The rows come from 6 hidden closed curves, with some noise, and rows from the same curve form a group. Each curve winds through 8 dimensions. The rows are also pushed far along 5 directions, which tell nothing about the answers.
In the rows, 100 means zero.
Some rows, each with its group after it:
58 106 99 101 89 75 106 102 114 128 121 125 74 87 76 98 101 85 => K
142 121 101 57 99 102 130 103 83 90 74 96 101 93 102 80 90 114 => U
111 132 98 79 100 104 140 102 70 107 95 93 76 77 89 73 74 124 => R
103 131 115 91 76 87 131 90 113 68 101 102 112 126 116 65 135 107 => D
33 89 74 143 103 103 77 89 143 127 143 120 95 107 75 110 128 87 => D
94 116 98 126 98 102 92 95 115 82 104 105 87 109 107 112 99 105 => N
118 103 128 69 86 64 121 79 83 113 91 97 101 82 101 91 102 92 => D
130 112 108 79 79 97 134 95 82 75 99 103 117 103 110 72 135 146 => R
124 118 121 82 99 91 58 100 57 46 70 100 110 114 154 124 87 47 => N
114 103 55 99 117 152 90 116 94 88 130 111 103 106 114 68 116 134 => K
119 128 130 95 69 77 145 91 102 68 86 87 101 111 129 79 130 138 => K
130 115 78 74 122 157 90 123 52 106 108 83 115 93 112 74 72 91 => X
113 77 117 78 96 90 122 93 81 100 79 80 103 86 90 85 84 97 => K
105 73 58 106 108 148 94 118 113 115 110 98 116 105 75 107 108 113 => K
82 55 80 105 114 141 87 103 90 131 98 86 117 78 63 119 82 69 => N
105 105 106 75 108 97 92 102 83 98 70 97 89 89 108 116 70 66 => X
150 131 121 51 95 91 105 87 61 86 78 100 88 88 130 92 77 87 => X
89 74 90 110 93 88 58 103 102 96 86 99 99 110 86 158 97 62 => K
127 86 96 90 120 126 88 74 82 138 98 76 101 78 69 108 57 92 => U
87 57 47 116 90 97 109 137 111 100 121 107 112 99 84 110 145 123 => K
65 72 60 128 114 103 65 114 96 108 117 106 107 96 85 134 98 52 => N
91 119 124 117 126 75 85 78 101 107 98 99 95 90 129 106 69 59 => X
131 94 100 111 110 71 81 101 86 73 82 97 131 107 115 132 98 77 => R
93 69 74 79 87 122 101 139 111 119 90 87 116 116 69 110 120 99 => R
108 128 113 112 106 81 137 82 105 118 115 101 77 76 93 74 76 127 => X
139 46 110 86 81 76 96 118 84 104 76 88 147 91 97 147 128 88 => X
72 72 59 124 93 99 108 104 132 70 128 115 95 119 98 76 140 120 => K
105 54 92 83 93 119 117 111 91 134 108 97 110 75 76 95 111 122 => D
126 108 115 80 83 113 101 94 94 97 94 94 123 113 94 96 117 106 => N
83 110 94 110 113 127 76 100 85 91 97 96 107 98 124 115 90 63 => U
78 87 130 123 99 72 83 99 112 104 87 90 90 105 99 127 79 77 => R
83 114 130 115 94 45 93 78 113 74 106 131 86 101 151 102 130 104 => N
98 114 98 102 113 120 124 83 101 100 111 81 74 100 90 44 69 130 => U
102 63 91 111 92 108 107 120 121 97 86 80 116 113 82 112 117 121 => U
112 132 107 101 90 71 113 100 115 78 107 119 96 121 110 84 122 131 => R
112 95 114 75 101 85 109 110 69 94 64 74 114 93 103 109 77 64 => R
67 122 109 107 118 99 90 92 86 101 106 101 79 93 100 80 74 89 => X
103 149 107 86 89 60 149 79 112 97 108 118 58 91 99 63 92 123 => K
106 89 75 75 98 120 102 110 92 122 112 113 86 89 70 89 95 116 => K
81 120 110 108 98 96 145 86 127 144 127 113 68 79 71 65 90 143 => K
88 93 57 145 115 89 80 111 116 65 119 113 99 113 121 112 122 106 => X
81 63 98 101 116 114 52 95 78 125 94 89 108 88 70 133 69 49 => D
117 107 130 82 47 67 138 109 114 107 83 95 125 114 72 119 134 103 => D
123 98 98 103 106 84 35 110 83 53 78 95 133 136 129 145 101 38 => D
109 97 89 98 106 113 117 93 81 122 112 85 87 82 67 80 76 129 => X
108 96 106 114 117 112 65 107 71 87 88 96 107 100 102 128 64 77 => R
94 85 113 101 99 79 62 120 79 76 70 90 114 109 123 145 90 40 => K
69 123 96 104 90 98 129 105 101 80 105 107 64 98 99 70 89 109 => R
118 94 62 94 109 144 96 125 81 79 101 91 113 109 90 88 81 84 => X
76 119 106 112 109 108 94 86 99 94 127 114 90 102 100 63 87 90 => X
84 76 54 107 142 125 45 97 101 82 95 92 101 114 115 109 88 62 => N
98 128 87 75 86 99 122 94 90 75 100 103 87 107 110 71 112 98 => K
130 70 98 78 75 134 107 112 92 77 75 77 149 121 101 109 138 104 => K
72 80 69 126 87 82 98 105 138 101 118 117 113 111 100 128 153 92 => D
94 146 84 104 119 116 73 98 76 68 122 112 80 116 133 69 79 87 => X
62 105 77 110 106 114 150 93 127 153 136 105 74 70 69 60 96 123 => D
122 141 124 79 93 90 97 103 98 79 78 105 101 119 131 105 100 91 => U
110 142 92 75 105 99 108 84 89 82 113 121 63 99 115 57 88 117 => K
122 134 118 74 87 72 115 93 109 73 80 92 87 124 126 81 108 110 => R
75 106 116 126 94 16 90 93 130 141 116 125 76 84 91 148 103 76 => D
106 105 94 92 88 94 123 111 110 122 104 96 127 104 78 102 124 100 => N
75 127 66 106 116 110 68 80 122 62 127 129 75 133 130 67 124 108 => U
85 61 68 125 117 117 74 117 95 124 94 91 114 80 73 156 80 57 => N
101 79 104 107 93 81 125 91 107 80 94 97 109 95 114 92 121 110 => D
110 84 105 122 82 81 96 117 109 71 97 106 109 120 106 121 114 107 => D
145 105 111 42 103 135 128 98 53 93 65 76 118 82 100 68 79 100 => U
108 77 85 102 99 144 113 124 81 116 103 88 108 90 60 99 82 130 => R
71 85 129 117 77 91 123 107 130 124 117 104 97 103 74 84 116 130 => U
147 116 101 68 108 93 79 92 83 56 77 86 127 132 144 90 114 84 => N
124 112 85 100 77 117 113 114 109 83 113 100 118 126 96 92 135 131 => N
132 119 78 57 98 140 123 94 81 107 86 82 106 95 95 84 96 105 => U
88 110 119 99 99 45 120 77 95 103 96 106 68 75 111 97 81 87 => D
129 83 95 109 115 119 80 116 82 77 90 92 130 103 114 113 86 82 => U
67 125 95 120 112 120 120 84 117 91 123 93 62 108 107 43 83 129 => R
102 98 78 76 112 148 97 98 81 131 106 96 99 81 93 95 91 99 => D
107 126 125 104 97 63 88 90 99 61 88 113 89 117 149 108 114 113 => K
76 109 86 131 124 79 89 99 117 138 121 111 69 79 94 120 76 96 => D
82 144 122 116 118 103 128 83 110 115 118 96 62 90 99 46 50 112 => U
65 87 107 114 94 52 107 108 113 109 97 99 95 97 95 116 110 82 => R
113 87 70 112 96 141 91 105 119 92 124 100 119 124 94 88 135 137 => N
116 64 84 105 106 125 69 100 91 98 98 97 139 101 89 129 112 78 => R
92 109 77 108 129 107 63 90 115 48 93 97 101 136 146 85 106 73 => N
115 101 118 118 75 48 126 121 107 60 91 95 133 123 127 104 144 112 => X
118 95 136 82 88 66 139 111 89 141 87 85 112 69 100 106 102 110 => X
133 106 139 77 81 77 110 76 82 93 92 101 121 98 111 95 107 86 => U
105 142 97 112 95 68 111 108 119 50 90 109 84 129 138 96 110 107 => R
124 109 108 113 117 107 72 80 87 95 109 97 95 97 118 102 73 95 => N
61 134 89 146 142 121 103 77 114 109 148 116 58 84 104 45 57 115 => U
109 85 110 103 90 83 72 116 75 60 73 99 135 113 136 147 126 70 => R
96 92 75 125 86 68 106 103 119 60 108 108 94 120 113 106 140 126 => D
57 86 132 127 84 42 104 86 122 108 100 118 92 86 94 126 112 74 => N
93 91 133 96 79 94 137 104 91 115 105 93 104 85 82 75 94 110 => U
77 69 106 109 85 80 133 96 120 116 107 97 109 92 76 87 129 122 => X
98 98 91 133 116 94 101 105 99 104 119 93 108 94 97 96 89 97 => X
116 99 82 97 119 157 95 83 104 111 121 87 101 106 92 61 93 133 => N
85 89 119 119 66 45 143 100 121 98 108 107 98 97 91 100 126 109 => U

New rows, each followed by its group:
91 75 77 110 99 100 99 115 114 108 98 100 118 99 98 127 115 74 => D
114 118 76 76 114 173 117 106 82 113 91 71 109 97 87 74 88 121 => D
121 96 59 90 112 147 93 133 92 94 104 98 109 105 98 93 91 100 => K
94 91 78 123 114 133 100 107 116 99 110 94 103 108 103 93 102 123 => K
138 128 119 81 126 83 55 67 80 68 79 91 106 118 138 101 74 60 => R
105 111 105 108 69 57 151 119 126 111 100 103 111 101 85 111 133 121 => N
119 121 110 109 102 87 52 106 87 81 87 101 115 120 117 147 85 49 => N
119 94 86 88 95 135 89 107 83 46 80 76 112 128 122 89 100 88 => K
87 137 133 101 108 60 114 92 104 111 88 103 54 83 115 96 59 97 => N
130 101 97 65 93 110 117 114 78 82 77 96 112 97 132 98 109 99 => D
79 109 87 84 102 130 153 102 103 124 108 93 56 75 82 47 85 154 => N
85 126 76 96 115 126 141 88 116 118 130 105 84 85 111 40 109 129 => D
100 101 112 89 67 70 118 96 106 90 85 97 88 107 88 114 113 106 => K
107 77 112 86 78 53 120 102 95 92 78 98 110 95 98 117 123 100 => K
102 63 72 87 105 147 109 112 107 135 95 83 135 92 63 108 118 106 => N
90 80 68 118 90 101 94 126 127 125 109 104 109 106 78 140 136 120 => D
93 91 138 104 84 48 83 104 119 124 74 95 83 100 89 154 85 75 => R
117 120 124 74 99 65 120 107 68 121 73 92 96 73 88 117 68 82 => R
122 91 119 67 85 93 94 112 95 107 53 80 128 109 80 141 101 70 => N
80 75 81 128 94 94 98 119 139 83 104 101 102 123 100 107 123 106 => N
87 116 113 104 74 59 153 108 136 96 98 100 95 111 90 82 125 117 => N
117 82 39 103 102 150 113 107 115 93 125 99 123 112 81 76 140 142 => R
61 107 105 120 106 46 102 93 114 114 104 104 64 90 92 109 80 83 => R
69 110 126 118 117 76 93 79 104 129 128 125 62 73 108 83 69 97 => D
106 49 112 100 101 94 110 120 81 147 87 76 120 66 68 126 86 101 => K
103 90 50 97 101 122 101 114 110 104 110 108 96 104 76 105 106 106 => K
103 115 80 114 143 134 61 90 93 119 113 99 87 97 84 99 45 81 => R
114 115 59 85 110 129 127 84 97 82 118 100 84 99 94 45 92 115 => K
142 127 102 77 98 92 93 109 58 45 63 91 108 110 139 115 91 85 => R
98 117 84 102 124 113 68 97 91 91 107 116 91 98 143 109 90 74 => D
97 125 74 110 110 129 84 111 96 102 115 97 93 111 91 101 81 88 => N
72 95 66 137 118 117 86 100 117 83 112 100 91 113 87 97 97 109 => X
103 134 121 115 104 88 63 97 99 41 99 117 89 130 170 98 98 81 => N
84 62 110 114 97 87 73 91 106 135 97 104 103 82 67 150 99 86 => N
70 69 44 128 94 98 76 121 116 73 116 122 106 113 95 130 142 89 => R
135 95 129 70 89 98 100 118 58 105 73 87 105 84 109 119 72 85 => N
93 140 114 116 91 50 81 113 97 56 112 127 93 125 155 102 121 86 => X
119 102 116 94 117 120 94 76 68 124 93 87 85 69 91 107 45 95 => D
85 96 101 112 94 43 92 111 108 79 83 101 89 110 109 130 102 74 => R
106 136 133 80 103 43 122 96 85 123 80 100 92 77 100 109 78 77 => R
117 65 110 81 101 123 102 131 74 134 84 77 97 78 67 108 63 113 => K
110 116 93 102 97 77 109 114 87 61 98 103 97 106 122 87 97 88 => X
133 108 109 62 100 127 112 94 78 88 77 69 127 109 124 76 109 100 => R
111 73 101 120 113 95 51 108 90 79 96 110 111 105 129 138 92 75 => D
72 84 109 130 83 12 100 97 124 81 100 124 80 99 119 134 125 85 => D
63 88 117 132 89 91 100 109 112 127 117 115 79 88 67 117 91 121 => R
123 129 109 85 135 117 71 79 61 128 100 99 84 71 109 103 46 84 => K
76 75 135 103 80 26 122 107 107 123 86 111 81 73 90 130 94 84 => D
110 111 110 91 96 102 115 96 94 100 97 99 86 98 107 85 101 139 => K
105 137 113 72 122 84 85 92 94 93 79 97 92 111 133 88 83 75 => N
112 105 115 87 95 86 118 84 106 98 101 91 109 109 105 72 118 120 => R
103 76 102 99 97 100 104 119 109 118 79 80 117 101 73 124 86 74 => N
146 140 142 67 105 79 91 71 63 101 69 93 90 85 121 115 60 84 => K
121 131 125 78 115 68 102 66 82 90 95 99 93 98 111 68 77 90 => R
103 119 138 98 97 63 155 89 102 94 88 96 79 79 122 66 89 131 => D
71 87 116 99 74 45 126 94 116 119 108 119 68 84 74 99 103 100 => X
100 68 103 93 96 141 107 107 94 135 104 82 126 87 59 97 89 86 => N
86 135 111 93 88 116 140 97 93 104 109 92 82 94 106 62 92 113 => U
118 99 82 102 116 118 103 106 79 60 100 84 117 107 142 74 112 113 => K
100 97 130 107 107 78 104 96 113 139 91 100 90 79 94 122 78 102 => N
105 113 95 116 100 76 90 109 116 100 111 113 115 114 116 119 125 94 => N
90 105 81 119 99 113 103 85 109 118 118 102 85 95 78 110 94 107 => D
115 137 142 69 86 108 128 82 84 123 101 97 90 90 88 68 84 122 => D
110 57 67 97 82 121 115 135 98 98 81 82 133 98 81 135 127 95 => R
132 115 111 106 112 118 84 89 65 77 95 94 119 92 132 109 74 66 => N
77 82 68 123 97 145 81 121 107 65 102 100 106 120 110 111 113 88 => R
85 105 80 135 112 130 68 90 104 76 124 104 93 123 98 93 87 97 => D
106 99 74 69 84 135 127 121 103 63 80 90 106 123 111 71 136 132 => N
142 82 102 80 82 113 118 108 61 51 71 85 132 105 104 98 106 101 => R
135 109 106 86 107 78 99 101 71 62 67 80 99 100 129 107 69 71 => K
111 105 94 93 111 107 83 121 91 101 95 105 98 97 104 110 74 73 => K
84 120 120 103 99 60 83 109 99 76 95 115 100 113 146 109 104 54 => X
91 143 128 110 117 98 93 75 92 93 120 114 68 96 122 62 63 102 => D
130 134 127 86 88 67 124 97 104 89 91 107 98 111 104 85 102 125 => R
133 138 116 73 77 96 128 112 99 80 76 88 117 121 116 94 128 125 => D
108 67 80 90 92 147 107 106 97 124 114 99 116 92 50 90 106 122 => R
108 103 89 111 105 104 66 88 104 108 108 114 98 102 98 135 101 91 => K
91 122 114 81 104 105 107 85 95 124 99 90 86 87 106 87 92 97 => R
147 123 126 76 107 81 100 102 66 103 77 90 110 88 128 114 74 84 => N
91 91 96 133 102 124 95 98 110 126 130 104 105 91 86 107 102 118 => U
116 101 121 125 94 60 69 91 103 85 102 111 103 108 122 139 105 89 => N
67 124 86 115 98 94 121 115 123 119 117 107 59 98 83 87 87 120 => N
73 90 83 115 126 116 95 97 117 153 127 108 93 74 88 98 91 95 => D
58 65 90 123 101 114 82 121 125 141 102 85 85 98 66 133 84 88 => R
102 121 77 88 118 162 96 85 87 99 114 83 111 110 93 58 83 83 => D
100 131 114 94 104 76 96 73 94 118 110 100 85 92 93 92 82 85 => D
80 124 66 89 97 126 114 103 101 88 112 98 87 114 96 69 111 103 => D
96 76 120 117 102 97 48 120 97 108 92 105 106 102 106 152 79 62 => N
85 126 79 107 112 121 123 99 100 95 126 104 75 96 92 49 73 103 => X
93 88 86 110 102 94 87 99 103 73 86 103 120 106 119 125 123 72 => N
82 115 117 95 103 99 86 93 111 97 86 100 90 110 103 103 90 80 => N
104 114 142 87 85 62 140 72 89 91 100 101 73 81 116 56 90 121 => N
115 117 103 53 104 123 110 96 65 117 90 91 97 80 86 79 67 72 => K
108 69 48 97 85 127 117 132 130 114 110 98 127 113 68 108 152 131 => R
71 91 74 128 104 69 71 118 113 65 97 111 84 121 109 128 102 73 => R
83 90 79 117 103 94 77 96 122 90 109 112 121 114 122 123 142 77 => D
91 66 125 91 92 103 87 99 93 137 85 88 119 86 68 132 87 65 => K
100 86 102 96 64 33 130 103 118 91 100 123 112 102 101 117 164 119 => K
96 122 69 117 123 120 117 102 108 74 113 101 81 102 135 62 101 135 => D
121 86 88 68 94 108 119 97 86 130 103 87 112 83 77 90 105 102 => D
126 101 126 90 87 86 124 99 104 135 76 81 100 84 65 125 80 112 => N
66 101 115 123 87 41 93 114 114 124 92 113 72 87 78 156 85 73 => N
